The rows come from 4 hidden closed curves, with some noise, and rows from the same curve form a group. Each curve winds through 8 dimensions. The rows are also pushed far along 4 directions, which tell nothing about the answers.
Known rows, each followed by its group:
[0.040,0.511,-1.038,0.101,-0.172,-0.222,0.075,-0.950,-0.175,-0.133,-0.362,1.171,-0.305,0.416,-0.750,-0.985,-0.144,0.009] | z845
[-2.119,2.428,-0.090,1.659,-0.486,-2.088,-0.094,0.587,1.727,-0.252,-0.147,1.874,-0.752,2.344,1.524,-0.929,0.754,-0.666] | z208
[0.043,-1.958,-1.788,3.317,0.140,0.296,2.245,-0.272,-1.169,-0.530,-1.140,-0.149,1.845,0.294,-0.953,1.014,1.024,0.328] | z872
[1.057,-0.711,0.962,-0.395,0.047,0.490,0.204,-0.953,0.691,-0.584,-0.870,-0.633,0.402,-1.721,0.655,-0.073,0.373,-1.294] | z464
[-1.063,3.313,1.938,0.317,-0.624,-2.616,-1.636,-1.963,2.268,0.192,-0.609,-3.116,-1.494,2.221,0.777,-1.026,1.270,-2.018] | z872
[0.758,-0.293,-0.655,1.533,-0.097,1.006,0.052,-0.476,-0.338,-0.387,-1.330,-0.229,-0.156,0.796,-1.356,0.153,0.630,0.877] | z464
[-1.448,1.884,-0.037,3.068,0.857,-3.946,0.277,-0.513,2.097,0.113,-0.553,1.055,-0.903,3.895,0.039,-0.137,2.910,-0.718] | z208
[0.367,-1.174,-1.753,2.109,0.544,2.036,-0.187,1.691,1.298,-0.865,-0.323,-0.771,-1.434,1.220,2.538,-0.511,-1.285,-0.875] | z872
[1.064,0.147,-1.157,2.065,0.752,-0.267,0.373,0.652,1.030,-1.491,0.093,1.508,-0.569,0.065,0.807,0.264,-0.025,1.908] | z872
[-0.007,0.670,0.702,-1.681,-1.237,0.127,-1.383,-1.334,-0.092,-0.873,-0.448,-1.449,-1.571,-0.563,-0.008,-1.032,-1.913,-1.446] | z845
[1.177,-0.503,0.786,-0.710,0.933,0.864,-1.645,1.026,1.285,-0.794,0.958,-0.355,-1.181,-1.872,1.574,-0.689,-0.724,0.190] | z208
[0.446,-0.900,0.082,0.359,-0.085,3.566,-0.018,1.631,1.113,0.262,2.272,3.474,-0.474,-1.968,2.161,-2.829,-1.570,0.969] | z464
[0.009,-2.154,-0.103,-1.147,-0.542,1.044,0.762,-0.391,-1.805,0.110,-0.127,-0.206,0.283,-0.407,-0.952,0.874,-0.668,-0.657] | z208
[0.598,0.667,-1.559,0.389,0.410,0.022,-0.253,0.553,-0.036,-0.518,-0.856,-0.374,-0.021,0.361,-0.514,0.070,-0.942,0.513] | z845
[-0.413,-0.384,-2.210,1.875,1.014,-2.241,1.231,-0.178,-0.170,-0.126,-0.405,1.834,1.125,0.825,0.694,1.372,1.964,1.078] | z464
[-0.415,1.612,0.443,-3.469,-1.002,-3.455,1.095,-1.898,-2.395,2.450,-0.356,0.921,2.145,-0.734,-3.030,0.902,2.140,-1.186] | z464
[-0.385,0.073,1.789,0.102,-1.248,-2.322,0.126,-3.126,-0.907,-0.374,-0.529,-3.709,0.318,-0.502,-1.486,0.511,0.839,-1.675] | z208
[1.079,-1.645,-2.046,-1.565,1.027,0.199,-0.188,-0.308,-2.523,-0.792,-0.789,-2.654,0.876,-1.751,-0.587,2.669,0.324,1.859] | z208
[0.101,0.822,1.618,1.635,-0.460,-1.574,-1.216,-1.618,1.889,-1.280,-0.478,-2.631,-0.706,0.019,1.467,0.286,-0.362,-0.833] | z872
[-2.721,1.121,-0.749,2.997,0.125,-1.450,1.234,-0.474,1.431,-1.992,-2.121,-1.278,0.940,2.132,1.743,0.428,0.723,-1.212] | z464
[-1.344,2.751,3.108,-1.406,-1.195,-4.380,-1.086,-1.700,0.799,0.792,1.615,0.103,-1.137,0.753,-1.430,-1.243,0.305,-1.534] | z845
[0.832,-0.253,0.216,1.226,1.285,-0.587,-0.631,0.604,1.453,0.762,-0.191,1.152,-0.007,0.848,-0.736,-0.268,0.156,-0.733] | z464
[0.066,1.392,2.017,0.096,0.272,-1.611,-1.443,0.364,1.584,-0.085,0.294,-1.621,-0.038,-0.393,0.117,0.057,-0.899,-0.781] | z872
[-0.435,0.795,0.012,-1.723,-0.768,0.038,0.615,-0.050,-1.325,1.420,-0.223,-0.004,1.367,-0.301,-1.373,-0.053,-0.219,-0.774] | z208
[-0.877,-0.319,1.353,2.073,-0.260,0.087,1.032,0.598,1.416,-0.132,1.015,2.837,-0.333,0.952,-0.076,-1.697,-0.570,-0.830] | z208
[0.253,-0.667,0.090,0.552,-0.959,2.622,0.360,1.406,0.293,-0.772,0.158,1.452,-1.232,0.431,0.884,-0.672,-1.313,0.394] | z464
[1.115,-1.209,0.727,0.032,0.198,2.036,0.378,0.822,0.309,-0.085,0.033,2.222,-0.402,-0.279,-1.327,-0.684,-0.541,0.031] | z208
[0.670,-1.546,-2.678,1.353,1.430,3.290,0.370,1.718,0.291,-0.953,-1.287,0.831,0.197,0.445,1.171,0.606,-0.694,1.466] | z208
[-1.772,-0.184,-0.742,2.616,0.989,0.569,1.303,0.583,1.275,-1.890,-0.625,0.318,0.795,0.832,2.019,0.266,0.570,0.871] | z872
[-0.469,-0.282,0.146,1.187,-0.049,-1.741,0.715,-0.267,0.059,0.761,-0.016,2.684,0.808,1.655,-0.855,1.245,0.489,0.191] | z872
[0.047,0.967,-1.023,0.116,0.613,-1.422,0.765,-0.819,-0.811,1.402,-1.273,0.081,1.531,1.026,-2.175,0.554,2.327,0.114] | z208
[1.446,-1.217,-0.105,-0.116,1.173,0.618,-1.310,0.781,0.938,1.108,0.382,1.245,-0.703,0.238,0.197,-0.226,-0.516,-0.611] | z464
[-0.377,3.534,1.370,0.193,-0.455,-2.056,-0.972,-0.836,1.309,0.976,-0.003,-0.238,-0.063,0.510,-1.442,-2.093,0.886,-0.985] | z845
[-0.493,-2.106,0.328,0.185,0.105,2.094,1.005,1.063,0.369,-0.420,0.194,-0.146,-0.012,0.274,2.022,1.217,-1.055,-0.551] | z845
[-0.577,2.049,3.563,0.871,0.276,-0.905,-2.726,1.468,4.750,-1.266,1.165,-2.019,-2.770,0.979,3.300,-1.267,-2.672,-2.396] | z872
[-0.622,-0.004,1.032,1.333,-0.099,-0.913,-0.413,-0.671,0.340,0.262,-0.261,-3.159,0.981,-0.151,0.567,1.020,0.963,-0.559] | z845
[-1.685,-0.254,-0.243,2.095,0.159,-2.465,0.018,-0.416,-0.945,-0.875,-1.930,-4.008,1.168,1.557,-0.405,3.472,1.192,0.128] | z845
[1.513,-1.782,-2.083,-0.856,-0.097,2.541,0.116,0.845,-1.515,0.920,-0.153,0.350,0.068,-0.743,-0.230,-0.147,-0.363,0.061] | z872
[-0.067,-0.320,-0.884,1.091,-0.290,-0.366,-0.095,-0.667,-0.558,1.522,0.439,-0.050,0.015,1.385,-0.779,-0.335,0.453,-0.174] | z464
[-2.658,1.792,0.319,1.246,0.123,-2.161,1.204,1.120,0.287,0.013,-0.519,0.280,1.416,1.915,-0.344,0.834,0.887,-0.210] | z845
[0.210,-1.133,-0.189,0.437,0.431,-0.429,-0.267,-0.633,-0.139,-0.113,-0.773,-0.621,-0.453,0.636,-0.280,0.576,1.339,-0.561] | z208
[0.517,0.118,0.130,0.183,-0.358,-1.492,0.198,-0.924,-0.604,0.282,-0.906,-1.741,0.370,0.693,-1.843,1.022,-0.616,-1.121] | z845
[0.424,1.057,1.079,-0.542,-1.439,-0.150,1.020,-1.277,0.226,0.382,0.673,2.251,-0.669,0.039,-0.338,-1.560,0.849,-0.236] | z872
[1.311,-2.056,-1.064,0.783,0.498,2.430,1.865,0.250,-0.394,-1.138,-0.727,0.778,0.348,-0.611,0.528,0.842,0.323,0.864] | z464
[-0.008,2.245,3.449,-0.816,-1.728,0.809,-1.385,-0.118,2.582,-0.235,2.007,-0.161,-2.163,-1.072,2.205,-3.446,-1.616,-1.644] | z464
[0.870,-1.068,-0.063,1.548,-0.645,-0.441,-0.310,-1.034,0.531,-2.294,-0.946,-0.810,-1.080,0.467,1.577,1.717,-0.898,0.665] | z872
[-1.295,1.603,1.213,0.061,-0.485,-0.970,0.159,0.570,0.845,-0.272,-0.800,-2.010,0.057,1.551,0.369,0.407,-1.218,-2.062] | z208
[0.544,-0.069,0.761,1.258,1.009,-0.180,0.704,-0.031,2.249,-0.016,-0.074,2.177,0.137,0.199,0.879,-0.881,1.077,-1.207] | z464
[0.061,0.381,0.337,-1.277,0.812,2.562,-1.632,2.142,1.665,0.984,0.813,0.015,-1.010,-0.316,1.823,-1.923,-1.393,-1.151] | z872
[1.324,0.620,1.867,0.095,-0.089,-0.327,-1.346,-0.250,1.376,0.449,2.095,-0.003,-1.017,-1.349,0.010,-1.818,-1.296,-0.162] | z208
[-3.751,1.893,0.092,1.771,-0.515,-3.085,-0.162,-0.412,0.818,-2.051,-1.217,-2.942,-0.444,2.560,1.875,1.143,-0.228,-1.190] | z845
[-1.653,1.296,0.899,0.765,-0.138,-0.734,0.550,-0.657,1.009,-0.988,-0.240,-0.671,0.439,0.376,1.019,-0.210,0.716,0.053] | z872
[-2.568,1.145,0.663,2.102,0.078,-2.111,1.695,0.265,1.012,-2.521,-1.210,-2.815,0.961,1.191,1.052,1.289,-0.451,-1.473] | z208
[2.006,-2.977,0.382,-2.395,-0.417,2.493,-0.516,-0.308,-2.065,2.571,1.196,0.671,1.265,-2.857,-1.533,-0.053,-0.547,0.016] | z845
[0.437,-0.839,-2.332,1.388,0.791,0.100,-0.737,-0.139,-0.337,0.031,-0.680,0.571,-0.055,0.863,0.030,0.474,0.662,1.325] | z464
[1.385,-2.103,0.967,-1.739,-1.203,1.142,-0.516,-2.325,-2.071,0.363,-1.149,-2.908,0.281,-1.355,-1.359,1.563,0.423,-0.449] | z845
[0.559,-0.939,0.420,-0.678,-0.792,-0.336,0.307,-2.491,-2.029,1.154,-0.880,-0.836,1.898,-1.417,-3.125,0.115,1.240,-0.522] | z845
[0.124,-0.616,-0.707,-0.051,0.536,-0.686,1.655,-0.068,-0.250,2.759,0.377,4.398,1.271,1.205,-1.487,-0.517,2.044,-0.966] | z464
[-2.889,1.338,-0.121,1.342,-0.051,-2.798,1.624,-0.252,0.185,1.446,0.536,3.723,0.802,2.912,-1.044,-0.750,1.966,-0.462] | z845
[1.679,-0.556,0.520,0.394,-0.411,-0.103,-0.334,0.429,0.359,0.161,0.617,0.887,-0.764,-0.330,-0.294,0.154,-1.117,-0.208] | z872

New rows, each followed by its group:
[-1.808,-0.369,-0.018,1.482,-0.007,-1.093,-1.243,-0.198,0.504,-2.345,-1.266,-1.391,-1.519,1.833,0.769,0.858,-0.913,-0.292] | z845
[-0.045,0.938,2.038,-1.697,-2.179,-0.207,-0.026,-1.636,0.246,0.175,1.158,0.241,-1.964,0.166,0.832,-1.375,-0.110,-1.290] | z872
[0.172,1.772,-0.055,-0.883,-0.071,0.129,0.228,1.520,0.661,0.803,0.653,1.225,-0.003,-0.202,0.322,-1.577,-0.701,-1.183] | z872
[0.997,-0.823,-0.184,-0.039,0.334,1.043,0.998,-0.656,-0.464,0.136,-0.205,1.016,-0.340,1.029,-1.783,-0.008,0.319,0.589] | z208
[0.712,1.053,0.137,-1.317,-0.585,-1.132,0.735,-0.116,-0.946,0.066,-0.483,1.640,1.164,-0.813,-1.527,0.846,-0.147,0.715] | z872
[0.451,2.120,2.718,-1.961,-1.677,0.193,-1.782,0.775,1.152,0.048,0.448,-0.645,-1.610,-0.405,-0.073,-1.220,-2.773,-1.527] | z208
[0.617,-0.156,0.053,1.264,-0.183,-0.421,-1.121,-0.851,-0.357,-0.743,-0.403,-4.364,-0.161,-0.411,-0.232,0.937,-0.816,0.184] | z464
[-0.922,0.362,0.888,2.199,1.017,0.302,0.314,1.745,2.607,-2.465,-0.368,-0.095,-0.404,0.011,2.138,-0.473,-0.660,-0.697] | z208
[-1.333,3.237,4.290,-1.806,-1.535,-2.467,-2.052,-0.701,2.798,-0.246,0.542,-2.276,-1.989,0.999,1.740,-0.604,-1.848,-3.100] | z872
[-0.267,0.744,1.475,-0.110,-0.845,-1.242,-1.270,-1.492,0.857,-0.148,0.075,-1.414,-0.418,-1.141,0.819,-1.236,1.113,-1.466] | z208
[1.282,-0.899,0.165,-1.114,0.717,0.500,-1.319,0.146,-0.221,-1.102,0.096,-1.829,-0.214,-2.650,0.632,0.510,-0.210,0.813] | z208
[-1.275,2.911,0.302,-1.129,-1.046,-2.059,0.948,-1.670,-1.658,0.131,-1.744,-2.068,2.146,-0.197,-2.241,0.737,2.254,0.425] | z845
[0.284,0.062,-0.653,0.953,0.592,1.536,0.593,0.130,0.919,-0.825,-1.096,2.741,-0.079,0.927,0.252,-0.181,0.947,1.583] | z872
[0.803,-1.297,-2.295,3.816,2.424,1.062,0.405,1.704,1.422,0.268,1.417,2.822,0.463,0.014,1.021,-1.189,0.917,2.163] | z872
[1.135,-1.529,-1.628,1.495,0.381,-0.382,1.220,0.827,-1.272,-0.691,-0.967,1.024,1.706,-0.377,-1.359,2.249,-0.392,1.422] | z872
[1.496,-0.616,1.087,-1.568,-0.043,1.303,0.545,-0.940,-0.479,1.031,0.456,0.805,-0.346,-0.191,-2.243,-0.884,0.233,-0.276] | z208
[-0.761,-0.911,-0.383,2.161,0.460,0.252,0.352,0.131,0.911,0.459,1.545,0.113,-0.325,0.481,1.550,-1.310,0.708,-0.209] | z872
[-0.561,-0.566,-1.272,-0.243,-0.707,2.077,1.288,0.449,-0.778,-1.238,-0.713,1.400,0.060,-0.185,1.161,0.021,-0.160,0.909] | z464
[0.742,-0.833,0.115,-0.698,-1.361,0.707,-0.574,-1.792,-1.136,-0.250,0.369,0.165,-0.671,-1.378,-0.424,-0.711,-0.126,0.834] | z208
[0.918,-0.141,-0.208,-0.063,-0.612,1.495,1.389,-0.403,-0.335,-0.775,-0.476,1.365,0.217,-1.165,-0.224,-0.582,0.377,0.772] | z872
[0.291,0.603,-0.172,-1.229,-1.437,-0.417,-0.085,-2.045,-1.023,-0.850,-1.160,-1.688,0.261,-1.034,0.513,0.907,0.036,0.182] | z872
[-0.690,0.162,-1.714,3.732,0.011,-2.066,1.089,-0.077,0.208,-2.219,-0.404,-2.399,-0.793,1.631,1.535,1.162,0.512,0.291] | z872
[1.864,-0.034,1.016,-0.492,0.786,1.909,-1.186,1.470,1.596,0.437,1.233,1.650,0.014,-2.334,0.665,-1.652,-1.467,0.256] | z872
[0.971,0.319,-0.739,-1.282,0.453,1.126,-0.048,-0.193,-0.535,1.184,-0.639,0.483,0.400,-0.196,-1.001,-0.343,0.982,0.179] | z208
[0.843,-2.082,-1.321,0.843,1.225,2.027,1.664,1.504,-1.032,0.577,0.290,0.679,2.552,-1.604,0.063,1.642,0.720,2.184] | z845
[1.023,0.276,-0.535,1.876,-0.059,-1.460,0.501,-0.634,0.607,-1.077,-0.272,1.355,-0.569,0.741,0.218,0.679,0.462,1.485] | z872
[-0.274,1.661,0.925,1.799,0.120,0.356,1.013,0.817,2.496,-1.826,-0.648,1.151,-0.676,1.024,1.226,-1.164,-0.252,-0.477] | z872
[-1.280,1.004,-0.408,-0.856,-0.362,-2.086,0.253,-0.089,-1.053,0.834,-1.464,-0.240,0.990,1.172,-1.036,1.122,1.668,-1.145] | z208
[0.646,0.334,0.701,1.026,0.392,0.346,0.503,-0.110,0.635,1.060,0.320,0.423,1.345,-0.638,-1.279,-1.127,0.083,-0.482] | z208
[0.077,-1.836,0.152,0.048,0.933,1.062,-0.540,0.296,0.354,-2.414,-0.128,-3.894,0.475,-3.074,2.386,0.916,-1.104,-0.371] | z208
[-0.564,1.708,0.966,2.433,-0.040,-2.745,0.444,0.892,2.229,-1.736,-0.727,-0.141,-0.662,2.202,0.846,1.097,-1.204,-0.881] | z872
[-0.608,0.661,-0.078,-0.497,0.300,-2.199,0.549,-0.048,-0.389,1.063,1.805,0.914,0.347,0.059,-0.344,-0.076,0.190,0.272] | z208
[-0.965,1.910,0.392,-0.401,-0.593,-0.952,0.002,-0.681,0.805,1.132,0.536,0.809,-0.033,0.520,0.491,-1.539,0.623,-0.999] | z208
[0.196,-1.186,1.156,-1.139,-0.932,1.469,-1.569,0.494,0.509,-0.258,0.703,0.988,-1.585,-1.434,1.745,-1.464,-0.824,-1.163] | z208
[0.656,1.160,1.452,-0.201,0.574,0.666,-2.005,0.752,2.585,0.080,2.114,-0.687,-1.949,-1.043,2.282,-2.459,-0.712,-0.213] | z872
[-0.981,2.678,2.660,1.387,0.621,-0.293,-0.784,0.350,4.009,-0.254,-0.134,0.546,-0.831,1.548,1.216,-2.206,0.372,-1.516] | z872
[0.814,-0.042,1.990,0.034,-0.121,2.315,-0.567,-0.121,1.826,-1.950,0.430,-1.221,-1.160,-1.907,1.653,-1.854,-1.590,-0.646] | z208
[0.565,0.125,-0.824,-1.670,-0.129,1.280,-0.098,0.981,-0.984,0.202,-0.867,-0.034,-0.238,0.008,-0.517,0.366,-0.567,0.008] | z872
[0.151,-1.433,-0.943,2.038,-0.022,1.714,0.001,0.839,1.697,-1.203,0.156,1.283,-2.211,1.857,3.411,-0.331,-0.719,-0.130] | z464
[-0.760,-3.598,-1.803,1.975,0.583,1.278,1.153,0.370,-1.389,-2.407,-1.995,-2.430,0.821,0.498,0.515,2.846,-0.784,-0.091] | z208
[2.083,-1.313,-1.231,0.893,1.314,1.551,-0.010,0.634,-0.742,0.033,-0.532,0.298,0.655,-0.501,-1.783,0.784,-0.491,1.801] | z208
[2.293,-2.662,0.646,-1.652,-0.127,2.333,-0.910,0.947,-0.092,-0.412,0.817,0.001,-0.475,-2.934,1.453,0.440,-1.746,-0.186] | z464
[-1.449,0.194,0.418,1.110,0.627,1.036,0.961,2.019,2.109,-1.355,0.970,1.670,-0.342,0.388,2.720,-1.210,-1.499,-0.725] | z208
[-1.384,0.897,0.169,0.068,0.152,-0.149,0.762,0.880,0.941,-0.901,0.873,1.146,0.003,-0.269,1.500,-0.939,-0.537,0.003] | z208
[0.631,2.081,1.532,-3.173,-1.627,-1.799,-1.454,-3.523,-1.680,2.407,-0.704,-2.928,0.450,-0.769,-2.784,-0.416,2.259,-0.956] | z872
[2.533,0.457,1.585,-1.905,-0.142,1.768,-1.908,0.254,0.744,0.517,0.951,-0.428,-1.705,-1.101,-0.702,-1.088,-1.941,0.084] | z208
[-0.434,0.649,-0.605,1.356,0.939,0.329,1.120,1.228,0.467,0.007,0.751,0.509,1.042,-0.832,0.260,-1.300,0.583,0.249] | z872
[0.011,0.312,-0.641,-0.023,0.061,0.122,0.245,-0.731,-0.073,1.526,0.762,2.095,0.723,-0.794,-0.088,-1.732,1.531,0.217] | z208
[1.175,-0.770,-0.401,2.901,1.554,1.653,-1.106,1.519,2.988,-0.839,1.659,0.757,-1.811,-0.229,3.111,-1.868,-0.817,0.577] | z872
[0.296,0.795,1.077,0.319,0.333,0.734,-0.356,1.440,1.248,-0.713,0.352,-0.793,-1.293,0.883,-0.145,-0.400,-1.915,-0.281] | z464
[0.227,0.812,-0.782,0.068,0.313,1.011,-0.308,0.664,0.636,-0.572,-1.128,-0.523,-0.594,1.094,0.671,0.208,-0.573,0.261] | z208
[0.410,1.201,1.900,-0.286,-0.039,-0.704,-1.156,-0.057,1.348,0.227,-0.321,-0.456,-0.285,-0.124,-0.970,-0.906,-0.459,-1.524] | z464
[-0.419,-2.294,-2.244,0.258,1.050,1.521,0.718,0.044,-2.342,-0.043,-2.400,-0.073,2.642,0.001,-1.557,2.893,1.179,2.128] | z872
[0.828,1.816,0.873,1.968,0.844,-0.990,0.115,0.972,2.751,0.164,0.795,2.348,-0.024,0.118,0.279,-1.893,0.069,-0.356] | z872
[1.304,-0.684,0.406,-0.195,-0.709,0.690,1.271,-0.482,-0.857,2.428,1.235,3.067,0.771,-0.766,-2.211,-1.979,1.182,-0.598] | z872
[1.154,1.013,-0.871,0.372,1.077,-0.325,0.464,1.532,0.617,0.829,1.549,4.029,-0.015,-0.296,-0.826,-1.262,0.529,1.729] | z872
[-0.108,-1.494,0.044,-0.240,-0.245,2.030,1.303,0.644,-0.200,0.712,1.469,3.477,-0.592,0.643,-0.177,-1.370,-1.355,-0.188] | z208
[-1.609,0.840,1.604,-0.411,-0.675,-2.025,-0.152,-0.530,0.842,0.877,0.589,-0.274,-0.122,0.562,0.643,-0.982,0.814,-2.831] | z208
[0.122,0.331,-0.950,1.104,0.417,0.540,1.018,0.874,1.228,-0.855,-0.059,3.342,0.086,0.325,1.091,-0.187,-0.363,1.037] | z872
[0.718,1.463,1.119,-0.255,-0.635,-3.492,-0.223,-2.405,-1.386,1.032,0.620,-2.091,1.340,-1.295,-3.249,0.323,0.868,0.416] | z208
[-0.676,0.382,-0.669,1.198,0.043,-1.399,-0.244,0.874,0.009,-1.182,0.480,0.130,-0.271,0.371,0.638,0.827,-1.123,1.141] | z208
[0.281,1.827,-1.141,-1.138,0.120,-0.397,-0.688,0.684,-0.344,1.556,0.616,2.240,0.012,0.044,-1.165,-1.352,-0.005,0.705] | z845
[0.422,-0.761,-0.647,-0.393,0.347,0.382,-0.354,1.189,-1.067,-0.297,0.582,-2.398,0.223,-1.569,0.250,0.686,-0.895,0.356] | z872
[1.184,1.992,2.066,-0.455,0.112,-1.009,-0.778,0.089,1.248,1.363,0.383,-0.093,-0.702,0.989,-2.069,-0.900,-0.321,-1.118] | z208
[0.385,-3.123,-1.781,1.643,0.467,3.512,1.423,2.288,-0.313,-1.308,0.213,1.151,-0.018,-0.689,1.799,0.124,-1.678,0.450] | z872
[1.656,-2.428,1.035,-0.059,0.640,5.241,-0.930,1.178,2.373,-2.366,0.332,-0.894,-3.195,-0.429,3.144,-1.223,-3.301,-0.737] | z208
[-0.745,0.331,1.462,1.081,1.284,-0.976,-0.288,0.828,2.591,-0.890,1.221,-0.919,-0.553,-0.649,2.276,-0.988,-0.261,-1.378] | z208
[-0.477,3.157,0.483,-0.052,-0.517,-3.898,1.648,-0.548,0.024,1.293,-0.043,3.327,1.327,1.382,-2.589,0.183,1.622,0.295] | z872
[-2.198,2.151,1.511,0.691,-0.340,-2.852,-0.665,-0.921,1.151,-1.097,-2.089,-3.229,-0.465,3.319,0.237,1.951,0.538,-1.382] | z872
